There are 5 ways to turn a row about zero (a turn may also mirror it). The second row of each pair is the first, turned, with some noise. The first 45 pairs use one turn. New pairs use 2 turns, one after the other, and a turn may come again.
Known pairs, each followed by its turns in order:
2.519; -2.371; -2.603; -1.021; -1.702; 2.561; 1.888; 0.225
-3.765; -1.724; -1.830; -2.243; 0.248; 2.024; -0.517; 2.025
j391

2.567; 1.509; 1.182; 0.462; 1.916; -3.039; -1.994; 0.950
0.622; -0.338; 2.252; -0.367; -2.343; -2.775; -1.908; -2.558
j391

-1.652; 1.511; 0.540; 2.760; 1.410; 1.093; -2.445; -3.356
0.060; 0.018; -2.822; 0.478; 3.421; 0.999; 3.390; 0.763
j780

2.366; 1.150; -2.803; 1.146; 3.435; 1.281; 1.925; -3.166
-0.459; 0.737; -0.966; 0.783; 5.070; -3.662; 1.538; 0.019
j415

-3.006; -3.429; -1.633; -2.224; -1.280; 2.447; -2.371; 1.831
-3.152; 0.560; -4.104; -1.904; -2.962; 1.020; 0.226; 2.289
j45

-3.475; 2.526; -1.043; -3.011; -0.585; -0.211; -2.602; 2.387
-0.920; 3.066; -0.434; -4.380; 0.091; -0.885; 2.636; -1.297
j158

-2.101; 0.520; 0.446; -1.232; -3.398; -0.504; 2.124; -2.075
3.886; -0.700; -1.516; -2.113; -2.139; 0.461; 0.193; 0.880
j780

0.145; -2.763; -3.418; -0.051; -1.316; 1.722; 3.057; 2.217
-5.183; -1.583; -1.198; 0.102; 1.536; 1.946; 1.368; 0.875
j391

0.339; 2.106; 0.105; -0.968; 2.027; 1.432; 0.996; -0.866
0.628; 1.134; -0.847; -1.715; 2.176; -0.901; -1.694; -0.675
j391

0.048; 1.593; -2.486; 1.773; -0.209; -0.743; 1.138; -1.311
-0.649; 1.521; -0.867; -0.780; -0.131; 1.581; 0.645; -2.888
j391

0.296; 2.883; 1.589; -2.419; 0.563; -2.696; 0.105; -3.186
1.115; -2.466; 1.436; -2.069; 0.821; 0.082; 3.176; 3.291
j158

1.337; 1.090; -0.850; -0.761; 2.585; 1.533; 3.142; 1.122
-0.725; -2.403; 0.064; -0.187; 0.681; -1.769; -1.967; -3.365
j780

-0.838; 0.002; 0.513; 0.924; -0.629; -2.623; -3.414; 3.546
-2.225; 1.997; 3.969; -0.400; -0.622; 1.639; 2.062; 1.555
j780

3.476; 3.161; -0.360; 2.295; 1.398; -1.384; -0.631; 0.022
0.848; -1.361; -1.561; 1.405; 3.357; -1.204; -2.911; 1.765
j415

-0.439; -0.745; -0.612; 1.394; 0.998; 3.408; -0.687; 1.748
0.456; 1.783; -1.224; 1.926; 0.067; -0.154; -0.451; -3.154
j158

1.773; -2.971; 2.908; 0.070; 1.115; -1.462; 3.269; 0.135
0.425; -2.167; -0.578; 0.230; 4.864; 2.441; -0.355; -0.038
j45

1.860; -1.756; -1.554; 3.110; -0.060; -3.114; -1.547; 2.257
-0.179; 0.597; 2.166; -0.847; 1.001; 0.026; -5.142; -0.508
j158

1.447; -1.481; 3.411; 2.783; -0.116; -3.194; 1.136; 2.809
1.377; -0.818; 3.257; 3.641; -0.062; 2.721; -2.661; 0.402
j415

1.608; 3.405; -2.043; -1.743; -0.828; -3.236; -1.947; -2.784
0.307; -1.669; 3.376; -2.742; 0.486; -3.553; 1.060; 2.757
j158

-1.896; -1.140; 0.810; 1.886; 0.899; 0.650; -1.764; 0.272
0.724; 1.468; 0.727; 0.599; -0.574; -1.425; 2.318; 1.133
j391

1.745; 0.294; -2.666; -2.346; -1.238; -1.277; 1.012; 0.654
-2.496; -0.989; -0.833; 0.538; -0.338; 1.780; -2.575; -0.995
j391

1.839; 0.304; -0.985; 3.455; 0.126; 0.478; -0.565; 1.560
0.750; 1.170; 0.429; 1.497; 1.781; -1.409; -2.939; -0.491
j158

-3.183; 1.308; 2.876; 3.525; 3.215; -3.517; 3.223; 3.064
0.647; -1.147; -1.426; -1.902; 4.332; -2.168; -3.191; -6.073
j45

-2.912; -1.280; -2.504; -0.735; -1.746; -2.386; 3.548; -1.857
0.982; -3.304; -0.790; 0.064; -2.434; 3.753; -0.212; -3.200
j45

-0.040; 2.262; -0.983; -3.052; 2.169; -2.436; 2.569; 3.510
3.505; -3.311; -0.138; -3.245; 0.223; -1.674; -3.214; 0.340
j45

3.303; -2.635; -3.359; 1.307; -2.405; 2.362; -1.016; -0.478
5.446; 0.072; -1.823; 0.144; -0.181; -1.975; 2.252; -1.374
j415

2.288; 0.701; -0.842; 0.595; -0.142; -0.922; 0.453; -1.610
1.004; -1.402; 1.314; 0.716; -0.021; -1.204; -0.649; 1.609
j158

-2.913; -3.291; 0.421; 0.257; -1.050; 1.381; -3.360; 1.981
-4.147; 1.748; -4.045; -0.521; -1.168; 0.314; -0.775; 0.957
j45

-0.889; 1.572; 1.163; 1.775; -3.330; -2.984; 1.653; -0.213
0.353; -0.086; -0.993; 0.295; 1.108; 4.529; -2.142; -1.529
j415

2.085; 2.822; -0.755; 1.834; 2.580; 2.183; 3.218; 1.377
-2.418; -2.337; -0.542; -1.058; 1.522; -3.951; 0.004; -3.109
j780

-2.991; -1.887; 1.135; 0.885; 3.268; -0.640; -1.194; 3.084
-0.885; 1.116; 2.984; 2.749; 1.289; -3.339; 1.915; 1.568
j391

-2.893; 1.788; -0.259; -2.634; -2.344; -0.597; 1.452; 2.040
1.379; -2.646; 1.969; -2.893; -2.708; 1.537; 0.319; 0.142
j780

3.078; 1.486; 0.341; -2.312; 3.377; -3.195; -0.964; 1.047
4.619; -0.300; 2.870; -2.807; -0.119; 0.912; -0.057; 1.012
j158

-1.890; -1.366; 3.165; -2.815; -1.419; -0.393; -1.960; -1.455
-2.125; -3.020; 0.588; -1.469; -3.100; 1.261; 1.074; -1.692
j415

-2.117; 2.677; -0.793; 2.699; 3.069; 3.205; 2.779; 1.942
-1.270; 1.677; -1.950; -0.569; 4.539; -2.929; 2.759; -1.828
j391

0.902; -2.099; -1.259; 0.197; 2.489; -2.645; -0.158; 0.517
0.702; 0.480; 2.829; 0.573; 0.684; -2.311; -1.743; -1.244
j415

-2.502; -3.084; -1.029; -0.488; 2.471; 1.828; -0.018; -0.766
-0.598; -0.578; -4.139; -0.868; -0.471; 0.432; 3.024; -0.229
j45

1.589; -0.216; -3.278; 2.340; -3.383; -0.500; 3.428; -0.652
3.601; 2.885; -2.446; 1.304; 2.395; 1.426; 0.315; -2.488
j415

-0.235; -1.548; 1.948; -1.363; -2.071; -0.439; -0.627; -1.554
-0.178; -2.393; -0.076; -0.110; -1.731; 1.330; 0.683; -2.195
j415

-0.252; 2.701; -0.520; -2.434; -3.141; 0.212; 2.592; 1.290
-0.215; 2.119; -2.048; -1.053; -1.795; -1.493; 1.599; 3.674
j158

-1.091; -1.453; 3.085; 0.994; 1.499; -2.326; -1.544; 0.343
1.286; 2.546; 2.282; 1.758; 1.150; 1.298; 1.998; -0.726
j780

0.348; -3.479; -1.703; 2.133; -0.849; 2.804; -0.362; -1.633
-3.509; -0.742; -0.626; 1.455; -0.431; 0.879; 3.943; 0.475
j45

-0.510; -3.298; -2.985; -1.698; -1.920; 3.013; 2.829; -1.758
2.492; -2.450; -1.965; -0.067; -0.084; -0.898; -4.942; 2.676
j780

-2.301; -3.139; -2.719; -2.626; -2.387; -3.222; -1.333; 1.945
0.850; 1.099; 3.075; -1.755; -1.806; 3.557; -2.936; 3.137
j780

-1.069; 0.239; 2.787; 2.716; -0.958; 3.364; 0.868; -1.385
-2.182; 2.833; 1.344; -1.388; 1.757; 1.340; 2.568; -1.937
j45

New pairs, each followed by its turns in order:
3.487; -3.511; 2.628; 1.410; 0.824; -1.780; 0.563; 1.255
2.348; -0.848; -1.059; -0.399; 1.923; 1.260; -1.879; -4.746
j45 j158

-3.480; -0.053; -0.012; -0.319; -3.342; -0.186; -1.994; 1.047
-3.599; -1.721; 2.684; 0.146; 0.099; -1.377; 0.654; -1.885
j391 j45

-0.214; 0.626; -2.526; -1.887; 2.298; 2.091; -0.196; -3.537
0.435; 0.414; -1.322; 1.649; -2.475; -0.497; -2.211; 4.032
j45 j158

1.939; -0.525; -1.953; 0.531; -2.384; 0.710; -3.118; -1.377
-3.121; 0.553; 1.437; -1.082; 0.553; 0.184; -2.310; -2.889
j45 j45

-0.082; 2.639; 2.336; 0.492; 1.826; -1.763; 1.767; -0.591
-2.171; -0.729; -1.139; 0.597; 2.379; -0.725; 1.120; -2.778
j780 j415

2.547; -2.227; 2.840; -0.746; -1.832; -0.305; 2.632; -2.555
2.652; 0.842; -2.058; 3.739; 0.885; 0.830; 0.835; -2.929
j45 j158

2.411; -2.226; -3.398; 0.418; -1.759; -1.600; -1.538; 2.272
-3.782; 1.532; -0.299; -0.726; 0.969; 1.772; -3.074; -2.364
j45 j158

-0.741; 2.853; 2.265; 0.629; -1.360; -0.543; 0.241; -3.409
-0.411; -3.092; -2.335; -2.170; 2.380; -0.885; -0.651; -1.554
j158 j45

-0.982; -2.415; -1.493; 0.150; -3.335; -3.096; -2.316; -0.401
-0.569; -0.080; -0.578; -1.013; 1.764; -0.781; 2.092; 5.197
j45 j780

-3.562; 3.226; 0.407; 3.075; -3.436; -2.188; -1.218; -3.537
1.228; 0.808; -3.142; -2.867; -1.663; -0.393; 4.247; 4.506
j415 j45

2.307; -1.760; -0.916; -3.375; 0.124; -0.431; 2.350; -2.404
-0.648; -2.873; 1.284; 4.070; -0.101; 2.170; 0.469; 1.509
j391 j780

0.578; 3.383; -1.488; 0.290; 2.082; -2.347; 3.564; 0.074
2.250; 1.976; 2.927; -1.631; -3.115; 0.032; -2.648; -0.399
j158 j158

-3.493; 2.231; -0.469; -1.449; -0.728; 1.403; -1.954; 1.474
-1.096; 2.171; -2.576; -1.176; -3.719; 0.416; -0.053; 0.134
j415 j415

1.242; 2.830; -0.457; -0.037; -2.462; -1.409; -2.402; 1.644
-0.649; 1.696; 1.020; 0.268; -1.591; 0.975; 3.880; 1.191
j45 j780

-2.461; -2.436; 0.127; -1.988; 1.578; 3.349; 2.073; 2.624
-1.786; -1.018; -0.889; 1.826; -1.636; -5.236; 0.504; 0.832
j158 j158

-1.616; -1.493; 1.306; -2.504; 0.437; 0.333; -2.926; 3.128
0.038; -0.627; -1.298; 1.088; -0.229; -1.552; 4.752; 1.895
j158 j158

1.464; 2.333; -1.491; 1.693; -0.745; -1.285; 1.184; 1.593
-0.992; 0.159; 0.584; 1.337; -1.913; -2.560; -1.912; -1.422
j158 j391

0.638; -1.320; -0.721; -3.463; 3.486; -3.564; 0.769; -0.012
-1.391; -4.415; 2.233; -1.719; -1.346; 0.892; -0.581; 2.732
j391 j415

1.807; -1.156; -2.548; 2.264; -2.268; -2.467; -0.178; 1.359
1.593; 1.984; 0.118; -2.065; -1.695; -1.068; -3.800; 0.094
j780 j45

0.681; 0.129; 0.273; -0.854; -2.665; 2.317; 0.245; -0.232
-2.347; -1.813; 0.107; 1.109; -0.752; 0.729; -2.028; 0.299
j780 j45

2.220; 3.253; -3.463; -1.503; 2.064; 3.038; -1.824; 2.383
0.942; 2.794; 4.175; -1.497; -4.693; 0.658; -0.734; -1.241
j45 j780

0.229; 2.739; 2.638; 1.663; -3.115; 1.488; 2.589; -2.386
1.437; 0.887; -1.250; 2.360; 1.144; -4.078; 2.914; -2.190
j391 j415

-0.581; 2.651; -1.114; 1.775; 1.377; 3.445; -2.416; -2.859
3.108; 0.270; -1.421; -3.175; -3.658; 1.668; -1.378; -0.915
j415 j158

-1.836; 0.432; 0.017; 2.890; 3.165; -2.775; 0.033; -1.952
4.228; -0.057; 0.123; -1.644; 1.060; -1.738; 2.748; -0.124
j780 j45

1.414; 2.991; 1.841; -2.862; -1.560; 0.002; -1.608; 1.148
-0.582; 0.027; 1.030; -1.538; 0.071; 0.735; -1.273; 4.756
j415 j780

-0.520; 0.116; -1.668; -1.562; 2.184; 0.348; -3.386; -0.955
3.201; 1.478; -2.026; 0.948; -1.228; 0.749; -0.902; -2.152
j158 j780

2.535; -0.533; 0.178; -0.436; 1.108; 2.088; 0.819; 0.086
2.280; -1.204; -0.932; 1.489; 1.658; 0.879; -0.213; 0.152
j158 j415

2.742; -3.431; -2.349; 1.320; -1.646; 1.166; 2.139; 1.031
0.841; -1.267; 0.649; -1.839; -1.834; -0.028; -5.135; 0.985
j780 j415

-0.869; 2.307; -2.848; 2.885; -2.293; 1.352; -3.492; -0.651
0.124; -1.895; 4.048; 0.222; -4.507; 0.598; 0.493; -1.841
j391 j45

0.166; 2.743; 1.326; -2.548; -1.624; -2.005; -1.912; -2.441
0.461; -2.816; -2.953; -1.555; -1.411; -2.128; -1.603; 1.877
j780 j780

-0.714; -1.293; -0.935; 2.951; 0.491; -3.025; -1.706; 1.479
-0.276; -2.507; 1.218; 0.208; -0.290; 0.545; 2.557; -3.302
j780 j780

-0.075; -1.619; -2.300; -3.514; -3.352; -3.016; -2.019; -2.285
-2.039; -0.208; -0.446; 0.045; -0.734; -3.694; 1.068; 5.511
j45 j780

-2.250; -2.383; -1.408; 1.567; -0.213; -3.032; 3.518; -2.475
-0.490; 1.866; -0.082; -4.064; -0.325; 3.011; 2.192; 2.634
j45 j391

-0.839; 0.369; -3.509; 0.439; -2.498; -2.183; 1.422; -1.459
0.337; 0.936; 1.570; -2.102; -3.321; 0.326; -2.684; -1.412
j158 j415

-0.398; -3.255; -1.281; -0.870; -1.958; 0.701; 0.063; 1.791
-3.525; 0.651; -0.118; -0.164; 1.107; -1.831; 1.795; 0.099
j158 j158

-2.389; -0.608; -0.461; 2.994; 1.864; -1.774; -2.232; -1.098
3.048; -2.121; -1.154; -0.298; 1.339; 0.533; 0.025; -3.336
j391 j391

0.851; -0.087; 0.326; 3.159; 2.776; 0.202; 3.442; 2.691
2.260; 1.537; 0.792; 1.932; 2.350; 2.935; -2.296; -2.207
j45 j780

-1.065; 0.815; 0.679; 1.707; -3.333; 3.122; -0.569; 0.292
-1.286; -2.865; -0.122; -0.003; -1.056; -2.410; -2.899; 0.293
j415 j780

-0.716; -1.102; 0.830; -0.117; 3.094; 0.986; -1.351; 1.200
-1.454; 0.050; 1.239; 0.851; -0.354; 0.913; -3.371; 0.721
j391 j415

1.976; -1.283; 2.061; -2.382; -3.156; 2.322; -2.654; -2.832
-1.874; 1.132; 1.528; -1.819; 3.187; 2.467; -0.784; -4.471
j158 j45

-3.233; 2.450; 1.876; -0.871; 0.905; 0.063; 0.527; -3.354
-3.232; -0.300; 1.994; -0.586; 3.868; 1.571; 0.185; 0.904
j158 j391

1.274; 1.616; 2.465; -3.104; -0.610; 1.237; 0.425; 3.304
-0.083; -2.077; -3.771; -0.995; 1.746; -0.958; -0.732; -3.071
j158 j391

-2.569; -2.018; 1.091; 0.525; -2.435; 2.537; -2.644; 2.225
2.941; 3.504; -1.937; 0.512; 2.491; 1.374; 0.978; -1.466
j158 j391

1.837; -2.510; 1.030; 1.195; 0.860; -3.046; -1.535; -0.007
-0.526; -1.038; 3.526; 1.811; 1.178; 2.489; -0.661; -0.346
j415 j158

-3.302; -2.890; -0.009; -3.343; 0.457; -1.299; 0.268; -0.275
-0.080; -0.285; -2.545; 0.761; 1.432; 3.258; -0.395; 3.399
j158 j391

-0.455; 2.906; -0.367; 0.676; 0.546; 0.173; 3.208; -1.507
2.848; -0.120; -0.044; 0.402; -0.047; -0.688; 3.661; 0.797
j391 j45

3.327; -3.303; 2.555; -1.788; -0.536; -0.486; 1.072; 0.182
-2.377; -2.346; 2.838; 2.265; 2.472; -1.371; -0.709; -0.332
j45 j780

2.689; 3.401; 2.953; -0.139; 2.301; -2.174; -0.005; 2.907
-2.137; 1.303; 3.314; 0.649; 2.480; 0.331; 2.669; 3.967
j415 j780

1.675; 3.301; -0.528; 2.847; -0.230; -2.749; -2.056; -2.253
-0.685; 2.198; -2.200; 0.922; 3.961; 1.744; -2.099; -2.092
j780 j391

2.337; 0.607; -0.935; -2.575; -2.325; -2.938; 3.550; -2.948
2.747; 1.560; 1.033; 1.616; -5.307; 1.939; -1.449; 0.120
j158 j415

2.724; 2.757; -1.886; -0.492; 2.257; -3.199; 2.448; 3.309
1.952; 3.091; -3.641; 3.760; -0.796; 1.367; 1.504; -2.394
j391 j45

-0.814; -3.531; 1.278; -0.442; 0.262; -2.020; 3.285; 3.087
-1.303; 4.357; 3.334; 0.386; 1.763; 0.537; 0.543; -1.967
j415 j45

2.812; -0.265; 1.771; -1.538; -3.530; -2.351; 2.803; -1.403
-2.090; -3.254; 0.300; 3.181; 0.830; -3.057; -1.037; -2.022
j415 j158

-2.464; 0.495; 3.520; -3.106; -1.432; -3.101; 1.004; -1.626
0.255; -1.406; -0.050; -4.502; -2.312; -3.310; 2.128; 1.041
j391 j391

-0.164; -1.424; 1.066; -2.589; -0.711; -2.831; 0.260; -2.768
1.467; -1.220; -3.929; 0.116; 0.901; -0.981; 1.417; 1.439
j780 j415

-1.844; 1.507; -1.237; -2.993; 2.207; -1.699; 2.008; -3.515
-3.647; -2.986; 1.748; 0.329; 0.818; 2.790; -1.488; 2.336
j158 j391

2.698; -2.310; 1.138; 3.501; -1.498; 3.424; 0.553; 1.836
-2.286; -3.069; 3.613; -0.405; 3.957; -1.050; 0.568; 0.872
j415 j45

2.811; -1.473; -1.025; -0.128; -3.375; -2.682; -0.020; -1.579
0.553; -1.275; -2.961; 0.044; -0.861; 1.584; 1.587; 3.813
j391 j391

-3.102; 3.075; 0.670; 3.415; -2.743; 0.835; -0.758; 3.132
-2.766; 2.693; 1.480; 4.232; -2.556; 1.623; -0.352; -2.124
j780 j415

1.772; 3.429; -3.429; 1.338; 3.272; 1.403; -2.066; 1.645
-0.853; -0.700; 1.383; -3.397; 0.021; 2.907; -2.653; 4.373
j45 j158

2.573; -2.022; 3.513; 0.575; 1.590; 3.027; -0.790; 1.895
-1.585; 1.414; 1.668; 1.825; 3.965; -3.228; -1.303; -1.196
j45 j391

